The rows are grouped in 2 ways, from coarse to fine. Each group lies inside one group of the grouping before and may be the whole of it. The rows also spread widely along 5 directions, which tell nothing about the answers.
Known rows, each followed by its group in each grouping:
[-20 -14  33 -38 -38 -30 -21  21 -48 -19  -7  33 -10 -32 -12] : Kat k77
[23 18 -6 19 42 -6 20 21 24 17  0 14 17 -9 -2] : marok k428
[  6  35 -12  30  13   8 -29  13   4  15 -25  28 -12   0   5] : marok k871
[ 19  14  19 -11 -30  33  10  10  15  20 -11 -30  28   1  14] : vad k843
[ 27 -23   3 -14   4 -21  17  18 -19 -13  11  13  20 -27   3] : Kat k616
[  7  21 -15  13 -51   4 -35   3  -4  -8 -20  10  -5   1  11] : vad k721
[ 24  10  54  -9 -37 -15  22  18 -21  24 -24  37  -3 -39   7] : marok k6
[-19  31  -5  17  -5   0 -64   8  16   6 -19   7 -30   5 -12] : vad k843
[ -6 -26  30  -6 -28 -24 -20   8 -37 -28 -20  45 -13 -35   0] : marok k6
[  6  21  31 -27   8   3   1  26  -6  30  11  -8 -14   8 -15] : Kat k616
[ -3 -28   9 -24 -29  -6   0   7 -19 -22  -2   1  22 -14  20] : Kat k77
[ 40 -15 -23  11  -8   5   7   2  -1 -12  -9  -1  19  -7  24] : Kat k616
[  9  21  17  21 -20 -14 -26  13 -16  17 -29  41 -21 -21   1] : marok k6
[ -4 -11 -18   2 -38  -8 -22   7  -5 -23 -10  11   4  -6   3] : vad k721
[ 29  25  -3   6 -12   8  21  33  20  30  -5  -9  21  -3  -5] : vad k721
[  0 -13 -10  21   4  12  -5  -1  18 -15  -9  -7  15  10  24] : marok k6

New rows, each followed by its group in each grouping:
[  0 -21   0 -26  15  25  34  20  13  -3  15 -43  39   8  20] : Kat k77
[  6   4  35  -3 -10 -26   7  20 -19  13 -11  37  -8 -31 -14] : marok k6
[  9 -16 -31  31  26 -22 -12  11  -8 -32 -18  50   8 -36  -5] : marok k871
[ -4  -5  -9  14   5 -19 -22  14 -15 -19 -23  51  -4 -27  -5] : marok k871
[-35  12  -8 -12  -7  12 -30   9  16  -4  15 -11  -9  22 -14] : vad k721
[  1  21  -1   8  -8 -32 -34  27 -20   9 -23  42 -24 -29 -14] : Kat k77
[ 26  -5  21  -2  -3  -8  19  22 -22  -2 -21  37  18 -33   3] : marok k871
[-18  32  11   6  31 -19 -33  16   2   0  -1  32 -28   2 -12] : marok k428
[  4 -40  -6 -17 -30  -2   6   6 -16 -37  -4   0  29 -20  25] : Kat k77
[ 37  10  26 -10 -45  -7  -6   8 -37   9 -15  14  -9 -20  14] : Kat k616
[  9  -2  13 -13 -28  18   2  11  -4   6 -12 -15  26   5  30] : Kat k77
[-18 -19  45 -20 -22   1   0   4 -15  -8  -7   6  -4  -5   3] : marok k6
[-31 -34  -7 -28  32 -12 -27   1 -12 -45  29   2 -12   6 -25] : Kat k616
[ 2  9 -2  6 17 19  1 10  8  6 -8 -1 21  7 10] : marok k871
[ -8   1   8   9  28  23   6   9  26  12   7 -23   7  16   6] : marok k6
[ 45  41  16  26  -2 -17   6  24  -3  30 -27  34   3 -23  13] : marok k428
[ 23  37  48 -12 -18   1  17  21  -3  33 -17  10  10  -5  21] : marok k428
[ 17 -18 -50  30  -8  -5  -5  10  15 -22  -4   6  25  -7   5] : vad k721
[ 15 -21   1   0  -1   5  20  11 -10 -16  -9  20  33 -25  17] : marok k871
[-21 -20   3   8  22 -20 -17  12  -5 -19  -4  34 -13 -18 -13] : marok k6
[-17  16   5 -13  14 -27 -21  30 -16   9  -5  26 -19 -17 -29] : Kat k77
[-29 -42  -1   0  25   0   3   3   3 -42  10   7   5  -5 -11] : marok k6
[17 31 14  3 10  3  6 21  5 14 -9 15 13  1 18] : marok k428
[ -6 -11  53 -30 -20 -13   8  20 -25   1  -7  19  -6 -19  -3] : marok k6
[-30  21  41 -20 -23  22 -39   2 -26  -2 -17  17 -24  11   3] : marok k871
[ 11  31  30  10 -10  -8  -7  21 -15  39 -21  28 -19 -17  -8] : marok k6
[ 55   5   1  25   5 -21  28  17  -1   2 -23  37  33 -35  20] : marok k428
[  1 -19 -12  11  22 -16   6  11 -15 -19 -13  36  12 -23  -6] : marok k871
[ 21  20  10   2 -22 -18 -29  11 -28   9 -11  24 -14 -13   3] : Kat k616
[-34 -20   0 -16   7  32 -15 -13   0 -44  -2 -15  19  19  14] : marok k871
[-20  24  32 -14  -8  10 -30   9 -18   9 -17  17 -19   7   1] : marok k871
[ 34  17  43 -16  -8 -17  30  26 -13  26 -14  29  14 -34  13] : marok k428
[ 15  28  16   1 -39  11 -25  10   0  30 -27   4 -12 -11   6] : vad k843
[ 26  23 -17  20 -13  24   8  19  21  24  -5 -17  24   5  13] : vad k721
[ 33  28  33   0 -10   0  27  21 -11  32 -22  22  20 -19   6] : marok k871
[ 15  -2  19   2  26   2  37  26  11  27   1   6  20 -11  -6] : marok k6
[ -4  18  -9   1  -8 -16 -25  26   0  -1  -1  19 -19  -9 -26] : vad k721
[ -3 -12 -29  19  57   6  20  18  23 -10   2   9  28  -5  -6] : marok k871
[-42 -15  -6 -13  56   2  -5  14  10 -25  10  11   6   6 -23] : marok k871
[-12  -7 -33   4  -7  25  -8   8  26 -15   5 -22  20  16   4] : vad k721
[  9  20  -1  14 -48   5 -49  -2   0   1 -34   8 -10 -13  11] : vad k843
[-14  -7  38 -40 -26 -24 -28  10 -43 -15   6  23 -30 -13 -19] : Kat k616
[-14 -51 -17 -12   5  -1   5   4   9 -48  11  -9  25 -20  -2] : vad k843
[ 40  21  14  22  22 -14  24  35   5  33 -18  38   5 -29  -8] : marok k6
[-24 -26 -27  -2 -16  16 -19   6   9 -45  14 -17  22  13  -2] : vad k721
[ 19  -3  19 -17 -42   3   4  13 -20   6 -17  -2  24  -8  31] : Kat k77
[ 14  20  27 -21   5 -22  -3  27 -20  19   9  21 -23 -19 -27] : Kat k616
[-18  44  18   8  -2   1 -58   9 -15  12 -27  28 -33   7  -5] : marok k871
[ 35  -5 -22  26  -5  27  12   5  35   5 -14 -20  39  -8  26] : vad k843
[ 17  31  14  10 -18   4  -7  14 -12  23 -28  29   2 -13  13] : marok k871
[-26  -5  31 -35 -26  -4 -24  16 -28  -3  -4   7 -10  -9   3] : Kat k77
